The rows come from 4 hidden closed curves, with some noise, and rows from the same curve form a group. Each curve winds through 8 dimensions. The rows are also pushed far along 5 directions, which tell nothing about the answers.
In the rows, 128 means zero.
Known rows, each followed by its group:
[117  85 130  96  76 115 118 114 101 167 185 187 129 103 107 167  94  73
 139 154 143 128  93] => q820
[147 178 115 160 191 133 122 146 127 101  80  80 120 122 187 110 151 181
 112 111 105 134 142] => q552
[129 165 105 144 154 153 139 140 115 141 109 131 148 106 140  99 144 153
 112  91  85 100 148] => q827
[153 145 142 143 151  97  91 112 115 103 115  95  93 100 184 145 115 127
 138 172 135 172 128] => q552
[106 137 165 162 179 102 118 168 112 124  80 104 138 134 178 117 153 123
 131 156  61 155 110] => q193
[141 130  68 148  97 126 187 130 174 112 190  90  89 141 125 111 140 117
 135  64 212 138 142] => q827
[136 130 149 143 141 111 126 142 178  66 124  65  91 159 134 149  95  89
 160 156 181 186 114] => q193
[ 97 104 152 114 129 152 117 138 115 128 100 143 153 157 101 158  94  59
 152 154 120 156  95] => q820
[127 138 109 152 111 105 127 126 119 134 142 145 120 115 163 128 105 100
 128 132 152 136 101] => q827
[124 110 122 157 123 153 197 140 110 158 167 192 143 155 144 157 100  81
 119 104 173 131  88] => q552
[144 122 118  77 102 129  74  71 129 113 132 115 128 112  72 130 136 135
 124 168 163 125 149] => q820
[149 112  95  80 100 120 101  94 149 122 187  86 110  92  86 111 135 147
 144 126 161 131 141] => q193
[125 134 114 153  87  90 113 119  85 187 145 191 141  88 143 104 151 134
  97 109  80  69 141] => q827
[123 110 117 152 139 138 186 135 135 123 120 154 127 173 186 144 111  95
 108 127 189 151  60] => q193
[134 121 114 122 138 111 131 102 120 131 143 111 123  94 151 105 147 118
 134 159 142 160 116] => q193
[139 159 116 143 165  94 104 124 130  89  87  97  98 114 199 129 110 120
 133 171 148 168  97] => q552
[105 141 126 156 162 121 178 180 125 145 128 129 137 137 143 118 140 121
 132 116 126 141 127] => q193
[139 116 141 114 120 114 112  92 115 128 143 119 141 112 154 102 134 107
 116 167 126 149  98] => q552
[121  78 121  79  59  96  64  73 107 157 138 138 121  99 140 137 118 131
 116 194 180 139 107] => q820
[150 103 127 159  89 107 139  98 140 140 157 157  98 108 151 149 104 106
 118 131 174 125 111] => q820
[126 120 103 118 108 128 150 131 138 130 163 126 122 147 140 125 110 141
 124 119 198 140 108] => q552
[120 168 140 120 144 175 132 174 156 113  96 121 145 138  75 140  91 134
 137  96  88  93 167] => q552
[130 137 139 148 155 155 175 159 133 129 152 162 128 148  76 165 140 131
 136  83 112 104 157] => q820
[140 127 158 139 165 159 151 132 135 111 108 134 133 137 122 160 106  73
 137 132 103 143 112] => q820
[148 115 119 145 106 109 141  91 105 174 137 160 128  92 176 104 163 162
  77 129 132  97 135] => q820
[125 122 119 148 150 150 191 136 120 135 130 135 142 164 142 123 155  97
 119  99 138 142 118] => q820
[133 141 177 108 168 127  85 133 170  71  68  61 126 132 120 121 129 138
 131 185  93 149 130] => q820
[113 122 118  95 129 124  86 128  87 146 108 111 138 117 149 127 132 135
 132 150 112 147 120] => q820
[120  83 135 130 111 109 147 108 109 149 128 213 128 162 139 167  97  92
 118 150 174 121  72] => q827
[127 176 105 158 130 127 142 165 141 134 134  66 142 113 162  43 140 168
 126  72  88 119 164] => q827
[128 145 146 156 148 114 118 134  74 150  76 145 143 128 214 130 137 113
  89 157  99 136 111] => q193
[107  83 101 153 116 112 180 114 113 139 144 141 104 150 189 137 155  86
 141 132 190 187  85] => q827
[121  81 145 109 116 120  96  86 107 120 135 153 106 124 125 186 105  94
 169 187 164 184  97] => q827
[135 151 154 106 145 141  79 139 110 121  82 115 142 128 118 148 110 134
 116 149  89 113 150] => q193
[114 111 115 192 100 133 208 139 122 167 167 182 140 152 128 111 151  83
 122  65 126 107 125] => q820
[122  84 106 120  94 102 126  84  80 166 140 141 132 128 207 121 173 111
  83 170 179 157  78] => q552
[124  71 138  91 119 151 150 116 124 155 152 204 140 140  59 189 127  88
 116 131 133  92  97] => q193
[109 135 126 123 143 154 166 157 139 156 145 153 162 106  83  94 142 158
 137  90  68  91 146] => q193
[143  88 157 143 116 103 132 101 116 130 146 139 103 142 134 160 131  95
 136 152 155 157 127] => q827
[139 134  99 142  85 102 139 146 165 118 184 116  93 153  95 131 108 148
 139  77 197 110 155] => q827
[147 116 105 187 110 111 201 125 163 138 176 173 104 145 109 138 129  97
 115  82 196 102 122] => q193
[110 113 124 112 100 126 125 139  95 189 139 160 159 118 100  96 170 172
 106  93  70  69 164] => q827
[147 157 126 103 108 139  59 108 119 118 144 104 124  97  78 131  96 162
 159 125 117 123 187] => q193
[158 162  89 120 134 155 114 117 155  99 138 103 106 106  90 137 109 151
 142  87 145 109 161] => q552
[143 140 159 154 151 123 110 123 108 109  98  88 120 130 178 144 132  82
 125 166 117 177 129] => q552
[106 165 159 148 195 143 142 193 150  96  68 139 139 142 133 143  91 119
 149 129  63 124 101] => q552
[130 144 122 170 192 141 171 143 121  98  86 109 111 150 192 156 144  85
 125 135 151 182  99] => q827
[114 128 166 159 179 127 162 162 146 122  79 146 149 154 137 131 125  80
 110 152  94 123  87] => q193
[135 146 114 217 112  98 165 133  94 172 148 178 131 126 189 112 129 108
 103  90 138 112 125] => q193
[112  91 127 135 133 116 151 121  93 157 114 181 132 140 181 166 150  97
  90 164 157 137  65] => q827
[136 134 127 125 156 155 137 143 128 106 127 116 122 142 129 164  86  80
 150 125 146 160 106] => q820
[138 130  87 143 108 103 127 117 128 133 163 148 101 101 145 134 127 125
 129 104 149 114 112] => q820
[152 157 116 203 139 114 182 154 145 125 165 134  89 128 162 134 120 158
 135  65 153 123 159] => q552
[113 131 171 114 198 164 111 142 101 131  78 148 176 123 113 141 118 110
 144 166  47 138  99] => q193
[165  93 122  87  67  98  88  55 116 147 173 134 116 107 110 115 113 137
 119 149 178 118 143] => q827
[117 136 127 109 142 162 131 154 142 121 112  91 146 150 121 112 149 170
 112 107 113 119 136] => q552
[108 140 100 148 106 122 145 143 109 160 139 165 144 126 121  92 122 126
 144  79  97  99 143] => q827
[129 160 104 122 148 117  68 125 111 118  59  62 138 112 198  78 139 174
 106 152 118 143 124] => q820
[105 161 148 163 196 139 147 181 162  77  60 114 133 168 129 141 125  97
 145 126  82 139  99] => q552
[120 133 112 156  97 105 135 129  88 181 163 136 156 112 182  64 164 158
  97 104 106 111 127] => q552

New rows, each followed by its group:
[133 128 140 175 154 107 142 123 116 144 119 146 148 116 163 102 138  92
 113 140  95 127  90] => q193
[129 147 116  94  93 133  55 112 135 127 111 127 134 110  75 117 120 206
 124 113 101  70 172] => q193
[115 157 133 136 138 138 102 152 104 144 117 119 150  97 133 115 130 137
 130 124  65 118 147] => q827
[117 135 173 149 177 133 114 168 148  93  92 113 137 166 104 161  87  80
 158 156 115 157  99] => q193
[149 128  82  82  90 127 100  90 145 116 156  98 112 117 119 115 106 150
 117 131 208 127 126] => q193
[106 105 103 105  94 105 105 101  79 159 128 164 138 115 139 122 122  80
 141 151 131 142 106] => q827
[138 173 148 130 193 122  80 141 128  69  98  66 125 139 135 132 101 120
 165 164 119 184 120] => q552
[142  79 129  70 102 119  54  46  88 143 121 163 139  95 128 150 129 113
 111 193 127 125  79] => q193
[112 107 138 115 135 151 127 131 147 102 127 144 120 164  36 183 136 100
 165 119 133 130 141] => q820
[128 162 153 192 163 124 186 182 162 107 130 102 121 174 135 119 148 152
 121  97 137 135 161] => q820
[ 97 110 102  72  94 137  92 115 109 160 131 125 154  94  94  83 157 173
 141 121  80 104 147] => q827
[147 154 145 146 154 120  94 120 114 103  93  82 120 110 174 128 123  89
 130 163 104 166 128] => q552
[160 130  90 175 119 111 150  92  96 170 179 166 121  95 151 113 155 130
 107  91 153 109 137] => q193
[118 131 138 143 178 134 167 150 153  98  87 109 119 153 164 131 143 130
 128 144 140 158 104] => q193
[139 110 123  89 107 108  58  90 139 100 124 113 101 130  86 168 110 129
 140 170 179 137 124] => q193
[155 109 111 121  89 121 140  94 195  95 184 111  81 132  63 144 130 145
 141 108 206 118 157] => q820
[ 85 135 164 143 160 155 154 178 102 143  60 137 186 174 172 117 133  75
  96 151  77 138  85] => q552
[155 155 141 176 161 119 133 138 144 107 115  92 107 134 172 120 132 186
 117 113 139 136 147] => q827
[146 126 118 121 109 131 120  94 121 134 158 140 109  96 100 136 144 157
 137 114 131 114 172] => q193
[143 118 114  95 144 150 110 102 148 100 162 112 117 120  59 155  95 118
 177 143 183 162 126] => q193
[114 179  99 168 162 127 161 189 144  99 105  71 120 165 154  94 129 130
 152  72 128 149 152] => q827
[142 113 135 124 104 107 115 108 107 130 157 103 109 143 159 146 127 129
 123 161 200 172 135] => q552
[139 118 163 116 135 144 128 110 128 124 130 165 137 122  92 166 108  85
 126 160 120 123 119] => q820
[108 123 125  78 121 141 107 163 164  94 134 103 116 166  33 168 100 118
 171 115 146 126 148] => q827
[154 155 142  99 154 116  86 118 163  65 130  79 101 123  97 157 103 119
 143 180 163 157 130] => q820
[148 122 153 146 169 162 187 147 156  87 129 105 112 192 108 171  93  67
 154 111 177 173 129] => q827
[147  99 178 109 135 143 124 114 197  66 138 116  86 152  39 208  99 103
 163 159 167 146 140] => q820
[165 145  87 140  97  89 118  86 111 149 183 135  98  83 143 112 166 186
  98 112 177 101 169] => q820
[118 163 166 125 177 131 118 166 140 106  94 130 155 126 119 129 116 123
 119 160  68 113 111] => q820
[160 128 130 180 153 111 158 128 123 111 160 101  97 146 177 157 119  71
 136 126 184 185 110] => q193
[151  85 160 106 129 132  98  76 121 109 135 135 101 128 119 193 103 111
 150 189 179 175 109] => q827
[117 106 167 134 125 102 107 130 116 126 117 124 122 133 147 143 114  89
 148 172 111 164 107] => q827
[152 126  64  63  95 106  44  66 126 108 143  82  96  79 108 117 143 166
 137 142 166 129 142] => q820
[133 119 130  96 112 152 111 130 202  83 161 103  97 124  28 157 108 169
 173 103 139 110 161] => q827
[128 157 178 110 164 137  99 157 154  89 102  74 137 147  81 132 131 156
 139 156  99 139 172] => q820
[148 164 145 145 181 100 107 129 115 102  89  83 115 118 192 124 156 156
 102 173 128 156 132] => q820
[145 111 109 103 105 114  91  77 122 122 128  75 108 105 138 102 167 146
 128 136 137 145 157] => q820
[141  97 132  99 113 149 118  91 171  83 133  91 106 152  77 157 102  79
 158 151 192 167 125] => q820
[148 167  98  96 103 135  83 117 130 141 140 119 151  86 106  81 100 182
 107 107 111  70 154] => q827
[121 126 126 114 129 144 130 144 143 126 134 150 125 145  90 168  99 146
 131 125 171 117 122] => q820
[138 145 140 158 192 144 147 130 153  61  83  81  98 143 172 154 115  83
 162 152 146 205 102] => q827
[157 156  82 110  99 109  73  99 137 109 155  59 101 108 137  91 102 194
 150 117 195 147 166] => q827
[134 133  91 156 127  89 144 112  72 154 157 156 117 114 207 135 148  86
 107 141 170 155  87] => q820
[137 151 113 134 133 141 104 127  98 155 141 128 151  95 133  92 143 186
 127  86  71  97 153] => q193
[108 134 150 123 159 153 134 159 109 136  77 102 167 154 166 110 117 115
 117 150 105 154 109] => q820
[109 111 127 153 125 109 172 151 106 159 110 167 148 159 200 128 121  69
  80 149 157 131  58] => q193
[120 107 158 160 158 152 190 146 127 143 113 166 152 159 176 130 109 114
 110 129 128 137  75] => q827
[145 133  76 105 105 126  97  73  92 150 141 135 124  74 141 117 152 136
 112 134 146 121 139] => q827
[148 130 139 150 149 110 130 107 119 110 130  88 121 150 173 111 169 139
 111 147 153 165 121] => q552
[116 128 143 148 118 160 172 172 165 129 136 133 134 139 107 130 117 110
 131  77  89 102 136] => q552
[137 139  97  96 140 134 105 115 115 121 114  95 125 117 152 133 135 136
 106 150 167 144 119] => q827
[138 113 153 106 125 116  55  99 127  94 117 112 113 135  99 178  86  88
 161 189 156 165 112] => q193
[110 111 130  86 140 174 128 146 165  89 133  89 115 154  46 158 114 137
 193 112 136 158 151] => q827
[145 154 135 154 166 152 163 155 153  84 142  85 119 167 140 144  84  93
 152 117 177 178 117] => q552
[139 174 126 143 146 124 103 134 155 107 100  73 135  94 169  55 121 197
 126 114  82 119 143] => q827
[108 129 105 121 129 129 141 142  94 166 119 151 149 121 172 106 155 167
 101 118 111 113 114] => q193
[125 156 109 188 154 138 196 161 127 140 160 179 143 159 132 120 114 127
 131  66 145 110 111] => q552
[143 133  98  77  67 114  80  96 140 149 160 149 141  83  77  91 112 168
 107 115 116  52 143] => q827
[ 89  89 182 133 159 167 169 164 137 131  71 145 158 184 113 147 143  98
 131 135  79 137 106] => q820
[128 156 110 158 135 109 141 150 125 150 125 128 150 122 145  85 121 115
 104 121 133 109 120] => q193
[136 142 151 134 198 147 160 154 178  49 118  93 112 192 114 164  89 110
 164 143 186 184  93] => q552
[125 104 141 107 114 127  94  87  92 152  93 154 149 117 153 138 117 104
 100 194 149 140  99] => q820
[159 111 104 139  81 107 145  82 130 159 175 171 118  98 136 115 139 139
  88 109 160  84 126] => q827
[141 156 101 155 136 122 159 133 103 152 123 105 143 125 182  69 156 126
  98  92 116 123 148] => q827
[ 76 101 149  84 143 157 118 149 107 144  88 140 165 133 106 127 139 122
 152 151  58 139 107] => q827
[156 145  82 109 117 117  79  83 105 135 135 116 114  78 140 112 155 193
 110 120 138 105 156] => q552
